The rows are grouped in 4 ways, from coarse to fine. Each group lies inside one group of the grouping before and may be the whole of it. The rows also spread widely along 9 directions, which tell nothing about the answers.
In the rows, 128 means zero.
Some rows, each with its group in each grouping after it:
[115 122 104 129 125 115 108 125 137 128 148 131 134 146 136 136 153 118 131 112 134 120]	q_585 rizi supo q_665
[117 120 168 130 131 120 109 148 105 92 143 146 119 99 129 146 133 95 143 131 148 161]	q_585 ruf poti q_502
[102 113 125 123 125 114 97 110 124 125 154 123 131 146 122 120 153 103 139 114 152 136]	q_585 ruf sen q_807
[139 112 127 127 138 127 129 129 134 114 137 141 123 140 125 132 138 129 147 95 123 128]	q_585 rizi Manem q_354
[139 119 92 113 155 116 136 104 141 102 125 116 174 156 147 141 149 134 140 141 126 140]	q_585 rizi mun q_405
[151 105 83 115 132 112 160 139 153 99 119 115 103 189 140 93 165 135 154 102 112 74]	q_585 rizi Manem q_168
[149 95 97 142 123 90 102 116 106 94 157 90 129 132 116 129 126 96 139 135 176 143]	q_585 rizi supo q_612
[106 91 99 104 164 109 135 96 149 110 138 123 137 173 136 102 160 129 146 134 137 122]	q_322 Depos megut q_669
[130 124 100 146 124 119 80 136 116 119 170 114 149 111 124 153 131 110 121 136 145 137]	q_322 Depos pup q_447
[117 150 113 115 114 146 115 104 148 165 132 130 121 182 116 103 158 129 142 77 97 98]	q_585 ruf sen q_440
[125 107 91 121 168 117 122 136 157 91 154 154 166 150 151 149 148 139 142 112 136 135]	q_322 Depos megut q_878
[119 86 139 129 144 117 138 75 123 133 130 131 92 145 93 110 136 117 160 92 149 148]	q_585 rizi mun q_958
[145 135 119 146 142 131 121 117 139 110 147 153 155 142 117 160 121 127 146 81 130 166]	q_585 ruf poti q_905
[137 139 135 124 130 142 101 115 114 140 142 119 133 126 94 123 121 125 138 120 111 129]	q_322 Depos sika q_761
[112 115 117 133 149 115 127 75 124 135 137 115 143 129 118 145 147 124 134 141 136 153]	q_322 zuzur nitis q_950
[144 137 105 130 155 144 131 36 129 167 121 102 160 165 84 118 122 147 143 113 103 139]	q_322 zuzur sak q_578
[116 119 111 133 128 122 121 116 131 128 141 112 124 138 130 127 153 119 128 142 126 116]	q_322 Depos megut q_669
[155 114 117 114 171 134 156 132 128 110 112 128 134 134 128 128 134 151 148 134 94 101]	q_322 zuzur sak q_578
[144 113 148 116 153 132 115 139 119 97 144 143 131 122 111 123 118 118 156 120 128 149]	q_322 Depos megut q_669
[83 106 106 129 112 105 85 126 131 139 164 118 119 137 144 128 171 101 122 120 158 111]	q_585 ruf sen q_440
[121 109 148 119 111 119 110 126 107 130 135 110 80 132 106 92 148 99 152 120 138 108]	q_585 rizi mun q_405
[114 123 126 121 117 122 110 145 143 111 148 150 104 159 130 115 156 109 152 83 138 124]	q_585 ruf sen q_440
[101 154 154 108 128 135 85 128 124 116 145 147 164 131 138 135 144 99 137 130 127 160]	q_585 ruf poti q_502
[88 157 150 143 120 153 110 93 129 172 132 146 120 123 111 148 153 126 129 112 99 134]	q_322 zuzur sak q_578
[104 106 121 143 125 108 125 100 129 117 143 118 126 126 138 151 158 111 126 137 150 148]	q_585 rizi Manem q_354
[118 146 152 121 120 133 90 129 111 120 141 131 124 120 109 118 138 102 148 136 126 137]	q_322 zuzur sak q_578
[93 136 147 138 96 133 86 88 105 180 144 103 109 115 106 130 149 96 116 131 126 121]	q_585 rizi supo q_612
[123 131 155 104 136 124 128 91 116 115 124 115 133 150 111 100 141 103 154 141 126 151]	q_585 ruf poti q_905
[116 81 130 104 181 118 133 105 117 120 134 112 148 113 137 129 145 134 132 172 126 121]	q_322 Depos megut q_878
[128 149 137 126 127 146 93 102 115 141 145 119 151 126 103 131 127 115 134 134 111 150]	q_322 Depos pup q_447

New rows, each followed by its group in each grouping:
[163 109 145 137 149 117 143 110 104 91 128 123 141 107 111 156 110 116 144 144 138 176]	q_585 rizi supo q_665
[151 81 96 152 143 103 119 112 123 108 160 116 122 139 104 139 121 123 146 85 165 139]	q_585 ruf sen q_807
[137 135 157 95 131 129 95 174 111 83 144 144 149 119 141 127 136 101 149 138 128 142]	q_585 ruf sen q_440
[141 109 87 127 133 120 123 130 133 145 136 102 110 161 125 102 145 134 135 97 114 64]	q_585 ruf poti q_502
[85 106 125 96 149 115 134 63 133 141 116 110 144 158 138 106 172 117 136 161 131 133]	q_585 rizi mun q_958
[64 115 152 128 115 107 135 121 129 112 123 136 72 130 143 113 190 98 143 158 140 120]	q_322 zuzur sak q_578
[151 130 126 128 121 124 125 122 121 120 131 118 121 142 112 122 131 115 144 117 122 127]	q_585 rizi supo q_665
[124 101 129 109 134 114 96 125 125 107 157 129 100 161 93 75 136 103 167 98 148 127]	q_322 Depos pup q_447
[95 101 138 114 119 103 100 102 121 110 152 118 109 147 120 98 160 89 150 129 163 140]	q_585 rizi Manem q_168
[118 135 155 128 121 133 103 89 103 148 137 116 113 118 90 119 135 106 144 130 127 146]	q_322 zuzur nitis q_950
[140 113 127 134 125 102 121 143 110 85 142 117 104 120 122 126 143 102 149 146 153 136]	q_322 zuzur nitis q_950
[107 87 101 145 158 117 115 63 112 164 149 84 150 106 118 155 139 135 107 162 135 131]	q_322 Depos pup q_447
[142 109 180 130 149 125 117 107 90 103 142 138 118 89 84 139 107 105 161 130 148 188]	q_322 zuzur nitis q_950
[123 116 130 104 136 126 88 138 118 128 148 131 140 129 126 116 139 111 142 119 134 116]	q_585 rizi mun q_958
[134 95 132 131 137 116 130 134 109 117 134 108 119 102 140 143 142 122 125 151 129 112]	q_585 rizi Manem q_354
[108 132 135 140 122 140 103 126 129 143 151 145 108 126 112 135 144 118 136 98 116 129]	q_322 Depos pup q_447
[143 110 160 136 138 125 114 85 94 119 144 115 137 107 92 144 108 104 144 128 151 185]	q_585 ruf sen q_440
[122 121 131 129 136 123 118 120 123 123 139 128 132 130 127 136 142 114 138 122 128 133]	q_585 ruf poti q_905
[151 109 128 131 139 121 134 103 117 110 134 113 106 142 87 110 121 123 154 117 133 140]	q_322 Depos sika q_761
[95 138 137 148 99 109 110 107 124 108 146 132 96 132 117 133 162 87 144 131 159 163]	q_322 zuzur nitis q_950
[147 98 68 153 129 88 136 122 134 90 143 93 126 158 140 133 144 117 134 128 161 117]	q_585 ruf poti q_502
[132 157 93 117 137 133 80 120 123 135 147 107 200 131 139 145 138 129 119 160 112 118]	q_322 zuzur sak q_578
[138 126 144 117 130 126 119 105 121 104 137 127 138 143 111 120 133 109 155 119 132 157]	q_585 rizi Manem q_168
[119 133 119 116 153 137 127 125 138 118 130 134 158 132 144 145 150 136 130 147 101 130]	q_322 Depos pup q_447
[140 115 141 118 137 122 130 131 117 92 131 123 112 133 113 110 135 111 154 142 127 139]	q_322 Depos pup q_447
[111 132 97 130 135 139 104 105 141 166 146 122 137 149 114 132 147 143 123 101 106 102]	q_322 Depos sika q_761
[107 149 159 139 95 139 96 105 113 155 139 130 102 126 101 129 141 98 134 105 123 141]	q_585 rizi supo q_612
[121 120 126 122 129 109 130 118 133 94 130 127 116 162 129 108 152 103 154 120 142 137]	q_585 ruf poti q_502
[163 146 125 135 136 141 97 116 118 112 152 127 197 116 120 175 106 124 130 123 125 176]	q_585 rizi Manem q_354
[138 109 99 142 156 131 90 81 125 165 166 129 148 135 83 143 114 140 142 66 137 138]	q_322 zuzur nitis q_950
[79 102 157 120 150 123 118 93 117 147 135 132 122 115 129 134 155 113 131 135 133 138]	q_585 ruf poti q_502
[88 129 108 131 126 119 100 107 135 144 146 124 130 141 131 128 165 119 130 132 133 114]	q_322 zuzur sak q_578
[131 118 99 139 144 119 128 86 143 133 144 130 137 171 110 127 136 130 146 79 133 138]	q_585 ruf poti q_905
[137 135 132 133 136 140 92 112 103 150 144 111 143 105 100 137 121 124 132 135 115 122]	q_322 zuzur sak q_578
[120 121 117 135 110 113 91 107 103 130 153 78 130 116 118 120 142 96 119 178 145 122]	q_322 Depos megut q_669
[140 107 138 149 143 130 124 67 105 153 138 108 124 123 82 135 110 122 140 100 135 153]	q_585 ruf poti q_502
[113 106 115 137 154 121 121 71 129 136 145 121 141 136 102 145 132 132 133 121 140 160]	q_322 Depos sika q_761
[106 116 107 139 151 135 129 107 145 146 142 141 133 133 130 154 151 144 126 107 110 125]	q_322 Depos pup q_447
[143 142 120 143 132 140 128 144 145 103 140 160 153 129 141 172 135 131 137 93 111 148]	q_585 rizi Manem q_168
[122 167 145 159 107 149 90 73 125 154 149 143 129 137 73 143 120 111 148 81 127 179]	q_322 zuzur sak q_578
[161 126 141 165 118 130 84 134 100 102 172 134 122 97 81 155 93 100 147 97 155 183]	q_322 Depos pup q_447
[119 142 121 115 105 119 131 148 129 101 121 107 123 153 155 113 176 103 133 161 117 98]	q_585 ruf sen q_807
[113 140 134 135 124 126 118 109 123 120 132 125 124 130 119 132 150 113 140 143 126 138]	q_322 zuzur sak q_578
[114 98 98 130 135 113 101 130 123 147 149 109 127 124 138 139 151 125 119 121 133 87]	q_585 rizi supo q_612
[117 129 110 136 126 111 114 113 131 108 143 122 147 147 139 140 150 108 133 129 147 146]	q_585 ruf poti q_502
[96 177 147 90 124 157 85 128 134 150 134 142 182 138 152 138 161 117 123 139 87 130]	q_585 ruf sen q_440
[115 129 145 127 130 134 111 120 129 133 139 147 116 140 115 124 139 115 146 89 124 135]	q_585 ruf poti q_502
[113 145 158 144 109 156 114 128 121 158 139 139 92 113 105 134 139 116 132 107 99 118]	q_322 Depos megut q_669
[133 88 78 131 146 90 143 101 134 105 135 97 142 153 144 132 153 125 130 149 150 120]	q_585 rizi supo q_665
[104 102 84 133 144 96 84 129 130 113 174 126 157 122 146 154 154 118 126 132 167 131]	q_322 zuzur nitis q_950
[111 132 127 122 128 124 116 111 129 132 133 121 134 146 132 121 151 112 135 124 123 124]	q_585 ruf poti q_502
[127 122 97 141 123 126 135 67 144 153 128 111 113 175 102 117 148 128 147 86 127 127]	q_585 rizi mun q_405
[79 180 153 91 117 152 61 137 131 154 149 150 177 139 147 124 164 103 126 129 100 126]	q_585 ruf poti q_905
[109 119 128 109 131 123 95 133 142 109 156 153 109 169 109 90 150 108 163 86 140 134]	q_322 Depos pup q_447
[110 128 132 117 135 131 93 141 130 128 149 151 145 128 138 147 146 117 133 106 125 129]	q_585 rizi supo q_612
[110 131 131 120 136 131 133 104 136 118 127 132 123 152 124 121 155 118 144 135 113 140]	q_322 Depos pup q_447
[103 102 137 141 110 104 133 115 122 107 137 110 66 136 119 103 163 93 145 146 153 121]	q_322 Depos megut q_878
[99 155 158 103 108 138 99 143 117 127 131 123 113 128 124 104 160 103 136 159 106 111]	q_322 Depos sika q_761
[133 115 122 91 143 119 125 134 129 103 130 120 137 160 138 99 150 119 151 130 124 113]	q_585 ruf sen q_440
[138 131 130 112 131 137 104 129 119 137 137 122 137 130 119 124 135 123 141 116 112 116]	q_585 rizi mun q_405
[146 99 116 150 146 121 115 92 113 135 149 117 111 125 81 128 113 129 150 95 143 135]	q_322 zuzur sak q_578
[126 129 130 120 130 122 122 124 122 120 133 119 127 141 129 117 146 112 141 132 122 119]	q_585 ruf poti q_905
[97 77 107 101 175 103 122 78 139 118 146 129 160 165 132 120 157 128 144 118 155 144]	q_585 ruf sen q_807
[99 120 97 133 116 107 131 105 147 118 132 118 117 163 145 128 178 112 137 125 144 126]	q_585 rizi mun q_405
[109 96 104 122 143 106 113 108 127 121 149 108 123 142 121 116 149 121 135 138 147 119]	q_322 Depos sika q_761
[115 135 135 130 99 118 118 157 122 112 133 126 101 124 144 128 162 99 129 144 126 110]	q_585 rizi supo q_665
[109 111 131 101 153 128 115 85 126 146 129 125 147 142 124 117 147 124 140 127 125 132]	q_585 rizi mun q_958
[136 146 148 105 125 131 135 116 109 111 106 99 120 138 117 94 148 111 151 178 102 113]	q_322 zuzur sak q_578
[101 79 93 126 139 95 103 140 134 112 164 115 106 143 140 109 161 111 133 131 161 94]	q_322 Depos megut q_669
[118 134 117 132 121 121 121 124 133 116 133 123 127 146 138 130 153 112 135 124 128 123]	q_585 ruf poti q_502
[125 135 96 148 106 116 124 124 141 115 142 117 123 157 136 141 159 113 131 111 135 120]	q_585 ruf sen q_807
[94 109 115 153 111 90 102 123 122 93 156 120 103 124 132 136 162 91 137 149 179 145]	q_322 zuzur sak q_578
[141 142 140 116 121 116 153 104 130 85 111 128 97 173 106 91 151 106 174 126 128 152]	q_322 zuzur nitis q_950
[141 128 136 126 96 121 103 135 114 116 146 114 86 153 98 90 135 93 157 97 142 120]	q_585 ruf sen q_440
[123 130 141 138 122 132 109 125 118 134 140 136 93 127 98 117 137 116 150 103 124 120]	q_322 zuzur sak q_578
[148 124 146 131 128 122 114 145 110 96 144 134 120 123 115 128 124 103 150 113 138 145]	q_585 ruf poti q_905
[113 89 107 132 123 97 110 165 133 99 153 137 88 134 142 121 159 105 145 103 164 105]	q_585 rizi mun q_958
[108 116 130 133 115 108 132 106 120 118 126 108 105 135 132 127 160 102 132 148 138 129]	q_585 rizi supo q_612
[121 119 127 137 138 120 126 132 134 108 138 150 133 125 140 161 143 121 136 110 133 148]	q_585 rizi supo q_612
[124 97 119 131 126 108 99 125 120 130 158 126 78 144 93 94 142 110 159 82 154 106]	q_322 zuzur nitis q_950
[96 127 139 134 110 114 124 123 129 108 132 133 106 131 141 139 167 98 139 136 145 147]	q_585 rizi mun q_405
[90 131 131 151 100 128 104 122 137 142 150 142 103 129 131 147 165 107 128 97 132 126]	q_585 rizi Manem q_168
[113 133 136 162 95 133 99 147 123 141 153 145 88 107 118 157 146 106 132 83 134 126]	q_585 rizi mun q_405
[134 118 148 129 139 138 116 107 115 126 144 130 118 127 94 121 120 116 150 113 126 149]	q_322 Depos megut q_669
[141 121 113 122 156 136 142 57 125 160 119 103 165 147 107 135 127 144 131 128 102 138]	q_585 rizi supo q_665
[153 168 151 109 136 167 83 108 117 155 140 146 177 135 92 139 103 127 145 82 90 154]	q_585 rizi supo q_612
[107 125 107 140 148 118 136 120 142 116 137 138 164 127 164 178 158 132 116 140 125 141]	q_585 ruf poti q_905
[145 144 116 116 141 145 112 121 131 139 137 128 171 139 129 145 131 137 132 109 102 128]	q_585 ruf sen q_440
[119 112 101 124 139 113 137 111 139 119 126 122 136 149 147 135 160 126 134 132 131 120]	q_585 rizi mun q_958
[100 64 152 129 160 109 102 98 108 124 164 138 91 111 82 117 125 112 154 100 171 156]	q_322 Depos sika q_761
[105 101 130 98 149 121 86 96 118 138 157 113 140 143 107 90 139 109 144 135 141 127]	q_322 Depos megut q_669
[100 133 87 161 129 114 126 123 151 112 145 145 141 135 156 176 167 130 122 125 136 135]	q_322 zuzur sak q_578
[143 126 99 126 123 120 76 139 110 140 161 101 134 124 112 119 133 118 134 121 131 94]	q_322 zuzur nitis q_950
[113 111 118 140 140 124 98 116 119 136 158 124 130 113 111 149 133 125 126 121 138 134]	q_322 Depos sika q_761
[94 112 159 110 133 104 130 111 120 91 126 132 127 127 143 127 164 92 141 170 148 165]	q_585 rizi supo q_665
[110 118 130 98 132 101 146 93 125 83 113 92 146 151 156 109 175 99 140 203 135 141]	q_585 rizi Manem q_168
[141 78 112 118 154 103 125 121 115 107 137 111 123 129 124 117 134 121 146 131 153 120]	q_585 rizi mun q_958
